The groups are shells around one centre, one inside the other: the same stretched ball of 7 dimensions in 10 sizes.
In the rows, zero is written as 128.
Known rows, each followed by its group:
[142 179 125 126  87 124 107 124 124 159 124 137 135 144] : K_8
[165 180 112 119  35  95 111 125 123 101 107 174 146 103] : K_529
[169 179 108 127  79 121 111 128 126  99  98 138 149 108] : K_254
[131 155  95 113 115  80 120 145  88 155 160 138 111 128] : K_951
[141 158 103  97  68 119 117 142 122 172 145 134 105 154] : K_254
[170 188 103 119  81  96 112 131 102 120 110 141 146 121] : K_8
[184 181  95 114  93 111 109 140 101  61 100 110 154  79] : K_258
[177 158  72 112  88 128 131 143 136 130 100 139 120 144] : K_8
[131 159  97 116 114  78 120 140  81 161 163 139 115 137] : K_254
[166 159 101 126  41 136 122 122 151 119 100 169 134 136] : K_824
[186 143  57 124 118 116 132 143  94  58 114 115 138  99] : K_258
[144 160 124  99   4 149 112 128 168 165 122 163 111 156] : K_260
[142 184 120 111  67  79 107 135 109 144 131 160 130 113] : K_824
[157 167  97 100  84 131 118 145 133 163 120 122 112 153] : K_523
[150 172 108 100  75 110 110 150 141 127 112 139 117 100] : K_258
[173 171  77 127 120 101 127 139 111 125 103 141 134 130] : K_143
[159 154  95  88  53 141 117 150 142 133 123 122 107 131] : K_143
[144 180 134 120  71 122  98 127 120 115 125 128 144 102] : K_8
[140 148 103 103  34 122 123 137 154 163 129 173 102 147] : K_824
[121 155 133  97  21 127 107 137 160 159 140 164 103 124] : K_143
[161 157  75 140 151  82 126 133  58  94 142 120 146 111] : K_523
[165 158  93 125  97 153 121 133 141 126 104 122 129 142] : K_523
[145 170 105  90  93  99 108 157 111 136 137 115 111 104] : K_8
[150 181 105 108  94  83 111 137  77 154 148 127 130 138] : K_258
[160 185 107 106  92  87 106 141  82 113 133 117 140 104] : K_523
[169 175  99  94  60 138 116 145 152 155 100 131 115 147] : K_529
[164 148  76 144 119 103 131 124  83  99 133 140 144 129] : K_951
[181 160  70 140 140 117 129 134 100  89 103 121 146 119] : K_951
[164 161  78 114 128 128 127 147 122 155 115 115 115 154] : K_824
[173 155  67 142 131 108 135 126  85 125 123 135 141 156] : K_143
[132 159 129 108  26 117 107 128 135 132 141 162 122 116] : K_254
[191 169  70 134 123  92 123 137  85  47  98 127 159  79] : K_529
[137 128  77 112  99 100 131 145  96 131 164 139 103 129] : K_824
[151 150  74 129 147 102 130 139  83 145 146 120 122 149] : K_254
[165 162  88 131  77 105 126 121  97 130 129 155 139 151] : K_258
[150 159  88 135 101  88 127 123  85 146 144 157 133 152] : K_824
[183 159  59 116 125 104 132 150 104 103 106 124 128 120] : K_8
[164 168  89 124 114 109 120 142 122 110 104 136 133 107] : K_824
[163 194 117 121  97 107 104 131 105 124 110 122 149 116] : K_523
[140 145  96 128  91 118 124 125 102 147 153 141 123 154] : K_254
[171 171 106 120  27 112 114 121 123  93 108 166 147 113] : K_260
[137 179 134 115  42 112 104 123 132 158 129 162 130 135] : K_785
[168 149  66 123 148 136 133 148 123 133 111 108 117 144] : K_260
[171 142  71 117  89 130 132 143 135 101 108 139 119 121] : K_785
[166 174  86 103 108  90 116 152  96 114 122 119 127 104] : K_785
[164 151  66 134 150  87 131 134  48 110 154 112 139 135] : K_260
[135 183 134  96  38  99 100 134 118 159 142 148 123 126] : K_951
[156 173 108 117  80 137 116 136 158 156  97 145 122 144] : K_529
[173 176  92 110  75  96 116 141 112  98 106 143 137 100] : K_785
[142 183 117 119  84  80 108 129  89 148 142 148 136 126] : K_785
[165 146  86 137  88 126 126 123 106  92 125 139 142 125] : K_785
[140 148 110 119  61 146 119 124 133 161 141 140 117 165] : K_143
[164 149  94 100  60 165 120 143 158 131 110 119 111 142] : K_529
[152 141  88 114  85 145 127 143 155 136 115 139 107 136] : K_258
[171 132  56 121  93 104 139 138  90  94 137 143 124 128] : K_258
[145 144  92  98  52 112 124 142 114 146 152 146 105 143] : K_523
[167 155  89  99  65 160 123 145 163 148 101 125 108 153] : K_529
[141 164 112  95  39 108 114 142 139 155 132 160 108 130] : K_254
[160 197 135  93  39 127  93 138 136 123 107 121 137 106] : K_260
[140 163 114  93  62 127 109 142 122 162 146 120 110 144] : K_523
[153 171 108 101  72 127 112 146 147 145 110 135 115 125] : K_951
[147 144  95  94  33 107 122 145 131 122 139 161 105 114] : K_143
[184 136  50 112 101 128 139 148 114  98 115 123 117 133] : K_260
[119 163 122 117  61  76 112 123  81 172 178 165 122 147] : K_529
[152 173 108 118  91  98 110 130  80 123 145 123 140 123] : K_951
[134 158 121 122  34 119 116 117 134 165 141 176 122 157] : K_143
[144 156 110 114  26 103 118 124 121 139 141 177 123 137] : K_8
[174 169  93 127 107 120 114 135 106  72 106 116 150  92] : K_785
[166 161  69 117 132  76 126 152  84  98 125 129 128  97] : K_260
[164 163  84 103  93  98 120 147  91 120 136 121 124 121] : K_951

New rows. What belongs after each?
[154 137  72 129  98 118 138 133 123 144 129 158 114 156] : K_8
[147 167 108 103  90 120 110 150 138 129 117 126 115 105] : K_143
[179 154  68 107  85 113 130 146 113 106 113 133 123 125] : K_523
[156 169 101 126  71  88 119 126 103 122 126 165 138 122] : K_785
[154 171  95 127 144  99 115 139  83 120 133 108 138 115] : K_254
[139 184 131 123  75  95 101 122  91 137 144 140 144 122] : K_523
[145 162  89 106 106  79 121 150  93 141 145 138 113 119] : K_785
[172 131  64 131 108 134 135 134 107  84 125 124 130 125] : K_143
[168 166  68 131 150  66 128 139  52 109 139 125 142 119] : K_258
[119 152 117 116  59 106 118 124 112 194 168 164 108 172] : K_258
[148 169 111 120  71 126 117 130 148 159 111 156 123 146] : K_824
[150 173  96 107 102  88 117 145 101 151 134 135 119 129] : K_254
[178 152  50 133 150  79 138 142  67  97 126 131 136 121] : K_258
[169 168  99 111  98 137 111 143 123  94 109 102 135 102] : K_8
[158 161  99 118  55 129 123 126 136 151 118 157 124 159] : K_523
[142 165 117 117  46 103 112 129 133 126 124 172 128 111] : K_523
[156 144  89 128  76 147 129 126 143 142 118 150 121 161] : K_8
[126 126  90 125  89 111 130 131 103 153 170 152 107 153] : K_143
[124 181 133 109  81  81  98 136  94 148 156 137 127 106] : K_785
[144 142  95 128  81 143 128 128 145 158 127 152 114 163] : K_143
[117 178 134 121  78  78 105 123  89 180 166 157 127 142] : K_260
[136 162 133 114  39 144 105 125 149 140 129 146 125 129] : K_8
[165 195 131 109  59 124  94 135 133  89  95 122 151  79] : K_529
[150 150 103 128  58 123 120 120 117 118 135 155 133 134] : K_254
[164 138  80 133  90 149 132 123 123 127 125 134 128 163] : K_260
[171 164  85 115 110 125 120 148 132  99  98 121 128 102] : K_824
[159 153  79 112 136 117 120 149  84 112 143  89 124 120] : K_258
[169 153  58 125 147  99 136 145  89 135 127 124 122 147] : K_8
[159 175 118 120  81 145 106 131 140 116 103 121 139 117] : K_8
[156 163  97  99  88 132 116 148 127 145 125 112 113 137] : K_254
[140 167 121 124  85 145 110 125 134 164 129 128 127 156] : K_258
[149 176 129 105  46 143 103 135 161 138 106 139 125 121] : K_523
[136 146 111 110   9 106 120 125 131 140 147 188 115 136] : K_260
[183 173  80 118 113  95 117 142  77  65 115 110 151  87] : K_143
[159 167 100 112  75 134 119 134 136 159 115 136 121 158] : K_785
[177 155  81 107  63 129 124 140 126 106 112 133 126 128] : K_785
[136 169 112 116  90  71 109 138  87 116 148 147 131  90] : K_824
[159 182 100 127 119  93 114 133  89 129 123 128 143 124] : K_254
[181 155  78 127  86 143 129 132 137 105  95 136 135 137] : K_951
[152 134  70 128 131 138 136 138 117 152 136 122 111 167] : K_258
[131 181 136 101  70 125  98 141 140 162 129 126 117 122] : K_8
[164 168  88 108 114 120 118 145 104 135 125 104 125 135] : K_254
[149 159  89 132  97  79 127 127  88 140 142 165 131 139] : K_824
[152 193 124  94  66 105 100 142 115 149 124 123 128 121] : K_8
[156 166  90 101 105  90 115 148  76 121 148 110 124 115] : K_8
[145 141  83 108 107 104 123 152 105 112 146 125 110 104] : K_143
[174 156  75 117  93  96 124 137  77  84 134 125 139 110] : K_143
[172 170  86 106  94 130 121 143 123 145 111 117 122 150] : K_824
[174 179 102 133 117 140 112 129 121 105  95 109 152 121] : K_258
[171 151  70 107 101 111 127 150 106 102 123 122 121 115] : K_254
[175 166  89 101  65 121 118 147 134 102 101 134 126 108] : K_951
[129 182 138 110  80 113  96 129  95 157 157 113 132 132] : K_529
[151 155 107 125  38 111 118 119 116 116 134 169 136 129] : K_523
[150 158  91  98  77 115 123 150 140 164 123 145 101 144] : K_824
[162 169  81 129 120  83 126 133  83 139 130 143 135 142] : K_824
[130 151 112  90  62 130 113 150 143 164 145 131  95 134] : K_8
[146 132  82 125  57  93 133 129 107 111 147 180 120 124] : K_529
[142 173 111  88  62  92 109 152 119 147 137 140 110 111] : K_523
[159 173 112  95  64 141 107 144 137 131 116 112 122 124] : K_523
[170 158  96 120  55 141 120 126 134 112 109 142 135 136] : K_951
[144 185 125  95  52 110 104 139 126 172 131 138 118 141] : K_8
[158 140  86 139  70 117 130 121 120  98 124 169 136 125] : K_143
[151 156  99 110  97 114 113 142  94 102 144 109 128 105] : K_523
[175 172  83 132 138 123 121 132  94 121 113 105 145 141] : K_8
